There are 4 nested groupings, the coarsest first. Each group lies inside one group of the grouping before and may be the whole of it. The rows also spread widely along 11 directions, which tell nothing about the answers.
Known rows, each followed by its group in each grouping:
[-163,   86,  -65, -225,   16,  -70,  114,   27,   28,   95,   59,   92,
   90,  283,   -5,  -57,  -29,  227,  161,   75,  -68, -257,  -90,  231,
  -16, -300, -212,  -66, -110,   34,  -19,  147,    7]
rari nitin Rovi nerim
[  18, -196, -134,  -54,  106,  -19,    2, -165, -122,   13, -116,  106,
   10,   21, -142,   82, -127,  -90, -196, -130,  -98,   33,  -23,  -82,
 -159, -220,   44,  151,   30,  104,  231,  195,  -58]
rari sop madi Bupu
[  -9, -161,  -52,   26,  106,  155,  -31,   24,  153,  239,  -82,   68,
  140,  164,  -54,   -8,  -98,   16,   51,  -29, -112, -246,   60,  104,
 -112, -387, -386,   70,  -76,  -59,  244,  321,  -72]
Tif Pib Sakob Sobez
[ 103,  -21,  -39, -234, -132,  -51, -162,   15,  -92, -172, -109,  -62,
   92,  -39,  -14,  -89,  108,  -13, -120,   41,   22,   72,   58,  113,
 -117,   29,   87,   31,   51,  109,  -87,   40,  -65]
rari nitin lika vapof
[  35, -151,  219,   28,  -63,  -30,   78,  217,  -79,  112, -104,  -71,
  102,  -74, -108, -270,  239, -275,   55,  140,   27,  143,   62,   86,
  227,  -10,  -39,  -29,  138, -133,  162,   43,  -14]
rari sop madi Fut
[ -16,  -18,   40, -235,  -38,   37,  -31, -127,    7, -121, -331, -108,
  -39,  -98,  -62,  -19,   93,  157,   92, -164,   -8,  -71,  -83, -134,
   -1, -100,  -23, -343,   26, -325,   98,  184,  -80]
dutut Daga nosi ruko
[ 135,  211, -109,  112,  -82,  -30, -220,   92,   38,   88,  136,  113,
   67, -101, -126,   41,  -77, -208,  -26,  -60, -213,   92,   58,   29,
   63,   86,   55,   63, -101, -161,  -78,   78,   79]
rari sop Geset Bufa
[  40,   16, -180, -199,  -94, -173, -230,  137,   31, -138, -136,  142,
   82,  135, -188,  188, -141,   86, -198,  -90, -107,  -21,    3,  331,
 -228, -120,   85,  116, -103,  337,  -52,  159,  -10]
rari nitin Rovi vit
[-103, -286,  -46,  177,   48,  219, -208,    1,  230,   43, -191,   15,
  128,  141,  -81,   27,  281,  -41,  192, -155,   13,  163,  210,  121,
   83, -140, -323,  191,  247,   52,  124,    1, -135]
dutut ruruk zazus nege
[-108, -166, -241,  132,  198,  310, -232, -219,  172, -232, -256,  -44,
  -18,  137, -189,  362,   60,  262,  121, -303,  -57,   39,   73,   13,
 -139, -165, -293,  106,  118,  -10,  -12, -107, -152]
rari nitin lika lovut
[ -11,  122,  100, -213, -295, -215,   31,  -97,  -58,  -67,   30,   94,
  -54,  103,   85,    5,   69,   33,   15, -360, -184,  -75,  -57, -476,
   85,   58,   42,  -15,  237, -122,   30,  454,  -22]
dutut ruruk zazus sikom
[  70,  236,   33,  -72, -285,  -13, -200,   32,   64,   91,  160,   96,
   80,   18,   92, -112,   83,  -59,  124, -114, -166,  -66,   71, -190,
  138,   71, -111,  -45,  -14, -340, -137,  280,   34]
Tif dunot niti rukel
[  37, -151, -140,   22,   50,   -9, -248,   60,   63, -209, -243,   26,
   11,   84, -189,  219,  -43,   35, -189, -107,  -28,  136,   66,  262,
 -203,  -92,   14,  127,   -8,  248,   11,  -56,  -68]
Tif dunot niti Mifi
[   9,  163,  -91,  135,  169,  120, -224, -135,  114,   58,  138,  -49,
 -194,  126,  147,  241, -198,  159,   49,  -93, -108,  101,  -63,   33,
 -101,  -41,   63,   19,   73,   -7, -183,  -49,  114]
Tif Pib Gumel nune
[ 151,   89, -154,  -73,   27,  -10, -198,   80,   69,   39,  -53,   39,
   57,  -13, -163,  122, -215,  -24, -163,  -52, -201, -150,   12,  141,
 -212, -175,  -57,   15, -228,    1,   78,  285,   55]
rari dotiz Zuzi zuri
[ -93, -259,  157,  176,  -46, -294,  235,  246,  -59, -158, -108,  190,
   -1,  218, -267,  103,   93, -251,  -91, -188,  -75,  176,   -3,  -19,
  149,  -27,  -28,  258,  302,  253,  206,   61,  -79]
dutut Daga nosi kor
[  30,  209, -143,  138,  -59,  133, -392,    1,  140,   41,  121,   49,
   30,  -29,  -24,   81,   75,  -65,  126,  -65, -121,  243,  106,  141,
   76,  151,   50,   58,   10, -130, -231, -116,   50]
rari sop Geset rurem
[ -97,  -76, -238,  -27,   10,  244, -346, -243,  124,  180,  -12,  142,
  114,   13,  -14,  -72,  143,  -14,  202,  -76,  -33,  101,  103,  109,
   18, -249, -132,   49,   17, -176,    6,   97,  -33]
rari liro Gidin rop
[-186, -224, -143,    0,  274, -145,   88,  -34,  -91, -120, -103,  124,
  -93,  266, -186,  212, -100,  114,  -84,  -45,   -8,   99, -118,  312,
 -124, -304,   68,  144,   79,  416,  109, -122,  -12]
rari liro Gidin zibok
[ -99, -108,  211, -306, -211, -248,   34,  228,  -80, -258, -272,  -33,
    7,  137, -111,  -43,  302,  137,   41,  -65,   99,  119,  -51,  204,
   94,   46,  110,  -76,  264,  186,  -40,   37,  -41]
rari nitin feb nozi
[  74, -176,    8, -142,   44,  -85,   -5,  -18, -135, -215, -191, -160,
  -33,  -43,   56,  -41,   61,  -61, -210,   58,  102,  196,   22,   98,
 -151,   21,  177,   54,  125,  316,    9,  -96,  -98]
dutut ruruk sono kuvi
[ -29,   82,   -1, -153,  137,  -82,   23,   41,  -42,  -73,   30, -109,
  -51,  233,  130,   44, -129,  196,  -48,  166,   14,  -67, -109,  313,
 -211, -117,   19,  -24,  -55,  279, -166,  -95,   13]
Tif Pib Gumel kolu
[   8,  104,   61, -205,  -42, -162,  175,   38, -142,  139,  222,   35,
   74,  128,  111, -217,  -30,   -8,   27,  176,  -71, -186,  -34,   48,
   46, -115,  -64,   17,  -18,   21,  -24,  186,   36]
rari nitin feb nozi
[ -12,   98,   88, -156, -162, -326,  139,  289, -104,  -73,    8,  125,
   82,  169, -155,    3,    6,  -60,  -69,  -23, -136,  -89,  -58,  124,
   29,   23,    8,   38,  -33,  128,   12,  197,    1]
rari sop Geset rurem
[-163, -136, -112,   -8,  196,  -10,  -17,   69,   61, -127, -156,    6,
    1,  253, -168,  179,   39,  173,   77,   -2,   13,   11,  -35,  379,
 -106, -207, -149,   68,   10,  247,  -30, -124,  -71]
rari liro Gidin rop
[ -71, -136, -132,  167,  132,  187,   -5,  -26,   55, -169, -286,  -40,
   95, -147, -330,   37,  105,  -90,   72,  -80,  -59,   37,   14,   67,
   55, -137, -232, -119, -128, -279,  138, -159, -134]
dutut Daga nosi kor
[ -32,  -89,   -9, -134,  180,   76,  -99,  -78,  -65,  -62, -162, -181,
  -53,    8,   94,  -92,   20,   97,  -39,  216,  150,  162,  -61,  366,
 -139, -169,  151, -119,    3,  155,  -51, -223,    8]
Tif Pib Gumel kolu
[ 167,  170,   54,  -70,  -70, -212,  -37,  269, -175, -203,   -3, -113,
   12, -190, -133, -102,  -18, -209, -234,  192,  -67,  148,  -54,  244,
    0,  151,  264,  -89, -162,   34, -120, -118,   89]
rari dotiz Zuzi zuri
[  96,   -1,   11,   19,  179,  106, -158,  -40,   69,   18,   40, -178,
 -130,  130,  148,  108,  -62,  141,   36,   68,   20,   85,   70,  135,
  -85,  -23,    8,   71,  203,  160, -107,  -43,   13]
rari nitin lika lovut
[-212,  145, -313,  -10,  -27,   98,    8, -138,  -19, -138,   49,  188,
  245,   87, -171,    2,   20,   51,  119,  -84, -195, -206, -100,   69,
  -51, -213, -340,  -20, -360, -238, -133,  -93,  -84]
Tif Pib Gumel kolu
[  15,   -2,   17,  118,   78,  -14,   44,   -7,  -86, -291,  -93, -114,
 -125,   38, -154,  260,   17,   19,  -78, -216, -109,  125,  -42, -210,
  -27,  188,   16,   69,  150,  -26,  -82, -106,  -79]
rari sop madi Bupu
[ 145,   26,  234,  159,  111,   62, -211,  277,  170,  -55, -145, -298,
 -216,   48,  -57,  223,   46,   87,  104,  -45,  -16,  153,   98,   78,
   83,  190,    3,  -84,  273,  -58,  -94,  -11,   44]
rari liro Gidin zibok
[  31,   18,  -10,   73,  124,  130,  -96, -226,  -36, -213,  -98, -254,
 -176, -139,   54,   86,   82,   74,   18, -131,  -14,  199,   -4, -212,
   34,  124,   88, -100,  166, -151,  -82, -158,  -52]
dutut ruruk zazus nege
[ -18,    9,   26,  195,  -27,   78, -109,  -99,   48,  331,  311,  163,
   35,  143,  173, -130,    9, -234,  125,  -23, -113,  120,   92, -127,
  157, -124,  -96,  230,  207, -107,   24,  171,   72]
Tif Pib Gumel kolu
[  -2, -161,  122,  166,   79,   69,  101,  -93, -180,  -63,   38, -115,
   -6,  -55,   74, -192,  157, -267,  -42,  104,   54,  249,   56, -127,
  116,   23,    6,  129,  231,  -54,   15, -198,  -71]
Tif Pib Gumel kolu
[ 265,   60, -114,  178,  182,  331, -254,    2,  107,   48,  -25, -261,
   64, -209,  -55,   19, -105,  -76,  -13,  123, -107,  -70,  191,   40,
  -91,  -13, -229,  -25, -141, -268,  -26,  -15,  -36]
rari nitin lika lovut
[-195,  -75,   33,  -44,  -84,    3,  160, -122,  -69,  -21,   75,  109,
   75,  187,    9, -129,  277,   32,  242, -110,  -28,   -6,   -7, -169,
  197, -109, -219,   70,  240, -153,   20,   56,  -75]
rari nitin lika vapof

New rows, each followed by its group in each grouping:
[ -44, -157,  -33, -165,   69,  190, -166, -149,   36, -105, -198, -148,
   49,  140,   84,    7,  220,  147,   68,   -6,  110,   72,  137,  128,
 -160,  -42, -138,   80,  188,  142,  -59,  -66, -202]
rari sop Geset rurem
[ 247,   -8,  147,  107,  -23,    8,  -83,  289,   12,  -85, -110, -199,
   54, -113, -104,  -46,    4, -191, -137,   97,  -64,   -8,  155,   32,
   14,  110, -122,   -6,  -44, -122,   15,   58,  -48]
Tif dunot niti rukel
[   3,  190,  115,   41,  -46, -138,  103,  186,  -66, -232,   15, -123,
  -81,   22, -137,   89,   74,   14,   79,  -65, -124,  -17,  -67,  -96,
  139,  204,  -46, -111,   36, -207, -188,  -39,   -2]
rari liro Gidin rop
[ 154,   -7,  -73,   82,   20, -115,   74,  127, -214, -274,   21,  -61,
  114, -118, -145,  -23, -135, -274, -382,  111, -122,   22,    5,   65,
 -169,   79,   32,  165, -195,  138,  -65, -142,  -96]
Tif Pib Sakob Sobez
[  51,  -35,  261,  108,  196, -122,  152,  223,  -81, -221,  -33, -302,
 -219,  121,   -8,  129,   38,   93,  -32,  120,   61,  181,  -17,  149,
   73,  187,  101,   33,  307,  239, -127, -265,   24]
rari nitin feb nozi
[  28,    8,   80,  -61,  -55,  -95,   56, -128, -220,  -56,  225,  -24,
  -28,   59,  253, -220,   97, -142,  -85,  125,   37,  166,   33, -121,
   51,   77,  119,  139,  182,   82, -142,  -71,  -41]
Tif dunot niti rukel
[ -79,   -7, -111,   60,   68,   13, -159,  181,  127, -178, -272,   19,
   22,   69, -333,  266,   36,  107,   37, -123,  -81,  103,  -16,  352,
  -40,  -48,  -42,  -44,  -73,   52,   -4, -119,  -19]
rari sop Geset rurem
[ 279,   12,  183,   76,    6, -154,  -39,  240,  -33,  192,  108,  -69,
  -47,  -81,   57, -144, -150, -342, -183,  194,  -62,  124,   93,   74,
   41,   60,  176,   56,  103,   91,  101,  189,   81]
dutut Daga nosi kor
[ -45,   40, -221,  132,  -73,  145, -239,   10,  205,  169,  158,  179,
  227,  104,   30,  -42,   92, -142,  164,  -51, -137,   37,  157,  121,
   44,  -84, -287,  201,  -60,  -26,  -82,   41,  -33]
dutut ruruk sono kuvi
[ 116,  319,   30,  139,  -53,   10,  -42,   28,  -43, -126,  185, -116,
  -79, -144,  -56,   57,  -12, -102,   22,  -93, -226,   21,  -25, -266,
  134,  236,   -7,  -81,  -48, -391, -193,  -13,   73]
rari dotiz Zuzi zuri
[  11,  -14,  -55,   62,  -55, -190,  184,  216,  -60,  136,  304,  244,
  255,  288,  -77, -109,  -61, -222,  -57,  114, -175, -199,   88,  123,
    6, -163, -304,  369,  -39,  223,   52,  193,  -21]
rari nitin lika vapof
[ -99,  -35,   65,  147,  -82,   10,  -71,  123,  102, -112, -191,   63,
    2,   31, -273,  145,  251,  -33,  202, -283,  -94,  186,   24,  -43,
  238,   72,  -95,  -18,  207, -234,   37,  -17,  -26]
rari sop Geset Bufa
[  40,  -24,  -20,  -57,  -43, -223,   -1,  -91, -140, -105,  -29,  137,
 -140,   33,  -93,  132, -167,  -35, -225, -207, -134,   80, -101, -173,
  -52,  -87,  227,   42,   78,   44,  117,  204,   50]
Tif dunot niti Mifi
[ -32,  -41, -150,   13,    0,   69, -187,  -88,   22,   91,   24,  133,
  100,    3,  -18, -102,   25,  -84,   16,   28,  -46,   86,   50,  159,
   20, -211,  -43,   47,  -83,  -64,   32,   23,   12]
Tif dunot niti rukel
[-100,  226,  -71,  -42,  -16, -260,  179,   74, -148, -173,  203,  133,
   -8,  217,  -21,  110, -178,   53, -100,  -33, -189, -119, -207,   62,
  -87,  -29,   18,   54, -154,  133, -202,  -40,   47]
Tif Pib Gumel nune
[-284,  -54,   40, -131,  101, -170,  218,  -18,  -62, -191,  -70,   62,
 -118,  434,   33,  185,   12,  326,   73, -115,   15,  -36, -222,  156,
  -93, -202,  -38,   19,  160,  300,  -74,  -71,  -28]
Tif Pib Gumel nune
[  44,  103,   89, -164, -242, -240, -100,   92, -116, -208,  -64,   47,
  -41,   30,  -36,   45,    9,  -51, -150, -155,  -86,  132,  -90,  -59,
  -24,  113,  241,   -6,   98,   62, -125,  134,   32]
Tif Pib Gumel kolu
[-104,  -81,  111,  123,   39,  -90,  -98,  103,   89,  196,  172,  117,
  -38,  263,  194, -103,  149, -114,  165,  126,   87,  379,   60,  333,
  194,  -21,  135,  182,  377,  295,  -74, -138,   67]
dutut Daga nosi ruko
[  96,  213,  -57,  158,  130,   56, -248,    9,   60,  107,  143,  -57,
 -153,  -44,   88,  104, -216,   -5,  -23,   61, -101,  173,  -67,  174,
  -27,   -9,  204,  -62,  -42,  -62, -157,  -90,  191]
Tif Pib Gumel nune
[-101,   13,  -45, -125,   10,  -57,   89, -162,  -33,  240,  182,  181,
    4,  214,   89,  -70,  -82,   65,  107,  -29, -101, -136,  -43,  -66,
   55, -300,  -89,   66,   79,  -22,   99,  288,   32]
rari nitin Rovi vit
[ -34,  -51,  113,  -81,  -49,  -87,   -5,  224,   81,   70, -208,   26,
   18,   46, -240,   19,   58,   78,  130,  -74,  -69,  -61,  -41,  170,
  145, -178,  -87, -154,   42, -138,  181,  242,   73]
rari nitin feb nozi
[-126,  -58,  200,   -7, -141, -127,  114,  187,   16, -216, -235,    7,
  -15,  191, -193,  118,  179,   70,  109, -265,  -73,   -8,  -73, -105,
  121,   -6, -158,  -51,  193, -106,   38,  127,  -53]
Tif Pib Gumel kolu
[ -45,  -22,  -11,  202,  -77, -204,  143,  181, -110, -229,  -57,  163,
   57,   18, -400,  161,   36, -243, -117, -221, -220,   93,  -15, -109,
  124,   83,  -42,  171,   23,  -41,   95,    8,  -54]
rari sop Geset rurem
[ 113,   62,    7,   97,  -63, -332,  254,  151, -204, -205,  207,   66,
   25,   80,  -51,   72, -145, -282, -301,  -61, -205,   -5,  -10, -215,
  -42,  173,   23,  294,   20,  254,  -55,   57,  -54]
dutut ruruk sono kuvi
[   9,  210,   -5,  105,   37, -142,  172,   58,  -49,   45,  252,   90,
  -33,  175,  -73,  144, -167,  -37,    3, -100, -264, -164,  -49, -180,
   45,   25, -135,  104,  -30,  -84,  -22,  164,   28]
rari sop Geset rurem
[-115, -178,   -2,  207,  248,  137,  109,   51,   50,  -48, -250,  -74,
    8,   42, -259,   92,   -3,   20,   87,  -24,  -39,  -25,  -50,  142,
   31, -278, -259,  -77,  -54, -152,  203, -104,  -36]
Tif Pib Gumel kolu
[  46,   22, -285,  238,  120,   55, -130,  -22,   34,  183,  150,  220,
  111,  -57, -236,   58, -242, -225,  -86,   21, -229,   21,   55,  149,
   13, -246,  -71,  186, -208,  -64,  110,   57,   71]
rari nitin Rovi vit
[ 131,  281, -155,   26,   75,  219, -198, -174,   63,  -15,  233, -175,
   -9,   19,  166,   90, -131,  130,   54,   31, -148, -142,  106, -122,
 -120,  104, -177,   36,  -83, -178, -319,  -28,  -54]
rari nitin Rovi vit
[ -80,  -40, -112,  159,   94,  -26,  -59,  203,  143, -105,  -37,  108,
   64,  292, -230,  282,  -39,   96,   64, -114, -133,  -29,   28,  283,
  -32, -125, -237,  203,   36,  225,  -34,  -38,  -19]
rari nitin lika lovut
[ 141, -150,  118,   26,  207,  -58,  -50,  156,   13, -283, -240, -281,
 -217,  145,  -84,  323,  -86,  191, -181,  -41,   46,  119,   35,  156,
 -206,   65,   88,   95,  286,  379,  -23,  -77,  -36]
rari nitin lika vapof
[  11,   57, -181, -147,   -9,  -11, -176,  -52,  -91, -181, -195,   -1,
   18, -151, -188,   69,  -29,   22, -122,  -67,  -64,  128, -101,  132,
 -115,  -12,  208, -132, -170,  -55,  -44,  -60,    6]
rari sop madi Bupu
[  34,  158,   94,  -47,   52,  -87,    7,  -35, -115, -188,   -2, -172,
 -209,   12,   75,  102,  -89,  107,  -63,  -27,  -39,   92, -148,  -66,
  -44,   96,  211, -133,   81,  -25, -166,  -83,   62]
Tif Pib Gumel kolu
[   4,  -40,  -87, -163,   12,   62, -192,  -62,  152,   -8, -133,   23,
  -16,  244,  -17,  220,  -59,  273,   64, -218,  -92, -147,   39,   21,
 -174, -192, -176,   58,  123,  101,   29,  308,  -55]
rari nitin lika lovut
[  92,   12,  174,   96,   35, -291,  357,  395, -126,  -40,  113,  -24,
   58,  171, -173,   -3, -133, -176, -140,  159, -148, -187,   15,   76,
   60,   -7, -170,  165,  -16,  160,   61,  103,  -20]
rari nitin Rovi vit
[-103,  -32,    7,  -96, -111, -146,  193,  172, -125, -123,  -98,  102,
  198,   73, -247,  -85,  138, -100,    9,  -36, -105,  -95,  -59,   39,
   71,  -55, -169,    3, -103,  -82,   66,   69,  -90]
rari sop madi Bupu
[ -73,   81,   14, -122,  -18, -154,  135,  175,   41,  -41,  -70,   62,
   91,  178, -106,    9,  -25,   91,   79,   -1, -101, -207,  -92,  171,
   -5, -128, -182, -123, -118,  -17,    8,  123,  -35]
dutut Daga nosi ruko
[ 115,  -40,  -70,    7,  -26,  188, -221,  -94,   31,   16,  -35,  -73,
   85,  -20,    4,   -6,   80,  -98,  -16,  -77,  -75,   38,  145, -107,
  -90,   41, -143,  124,   69,  -87,  -42,  101, -109]
rari sop madi Fut
[   5,    1,  161,  -72,  -51,  -79,  245, -115, -252,  -32,  135,  -71,
  -23,  -20,  164, -246,   63, -132,  -55,   48,  -32,   -9,  -73, -302,
   83,   12,   23,  -12,  128, -160,    9,   71,  -57]
Tif Pib Sakob Sobez
[   6,  252, -134, -188,  -83,  -85, -129,  -30,  -47, -129,  168,   25,
   57,  185,  140,   48, -115,  112,  -77,   23, -109,  -96,  -61,  119,
 -224,   26,    5,   56, -138,  167, -332,   -8,   -9]
Tif Pib Gumel kolu
[ -81,  -25,   11, -127,   91, -156,  138,  123,  -67,  275,  176,  128,
   88,  287,   71, -165,  -59,  -37,   33,  248,  -11,  -55,  -73,  384,
  -17, -269,  -25,  100,  -22,  296,   62,   84,   69]
rari sop madi Fut
[ -78,  -90,  100,   40,   24, -126,  -11,  117,  -37,  -59, -124,   14,
 -114,   33, -158,   37,  131,  -45,   76,  -61,    9,  249,  -62,  115,
  180,  -33,  148,  -46,  213,  -14,   50,  -23,   56]
rari liro Gidin rop
[ -21,  -26, -197,  -37,  -93,   94,    9, -155,  -85, -254,  -62,   60,
  207,   47, -180,  100,   89,  -61,  -72, -265, -192, -159,   69, -320,
 -154,   40, -337,  193,  -84, -138,  -55,  100, -253]
rari sop madi Bupu
[  81,   28,  119,   89,  166, -156,  254,   75, -120,   42,  207,  -74,
 -109,  147,    6,   63, -181,  -26,  -79,   62, -129, -107,  -25,  -92,
   29,  -27,  -63,  138,  125,  100,   32,  100,   44]
rari nitin feb nozi
[ -11,  -26,  211,   34,  -39, -120,   44,  266,   84,   20,   -5,  -31,
  -39,  246,  -57,   86,   92,   67,  125,  -60,  -54,   -2,   49,   79,
  146,   34, -137,   89,  279,   92,  -11,  135,   22]
rari nitin feb nozi
[ -11,  189,  -21,   -5, -135, -269,   73,  376,  -25, -147,  148,  119,
  150,  205, -174,   43,    2,  -35,  -13,   70, -154,  -73,  -30,  288,
   41,   74,  -93,  115, -103,  172, -198,  -44,   44]
rari nitin lika vapof
[  79,  -82, -102, -180, -114,  -28,  -39,  -91,  -44, -179, -141,  -21,
  160,   45,  -28,   -5,   34,  -36, -159, -172, -125, -167,   97, -193,
 -208,  -55, -199,  132,   -2,   88,   58,  277, -205]
dutut ruruk zazus sikom
[  49,   63,  -96, -151,  -49,  113, -154, -144,   -3, -126,  -24, -147,
  107,  -18,  151, -106,  111,   44,    0,   14,  -30,  -32,   92,  -33,
 -124,   39, -108,   -4,  -14,   -3, -155,   -4, -137]
dutut ruruk zazus sikom
[ 138,  -66,  171,   37,  313,   52,  200,   -5,  -86, -253, -258, -442,
 -207,  -97,  -23,   98,  -79,  111,  -89,   76,   45,  -43,  -46,  -97,
  -93,   58,  -29, -233,   87,  -99,   45, -140, -113]
dutut Daga nosi ruko
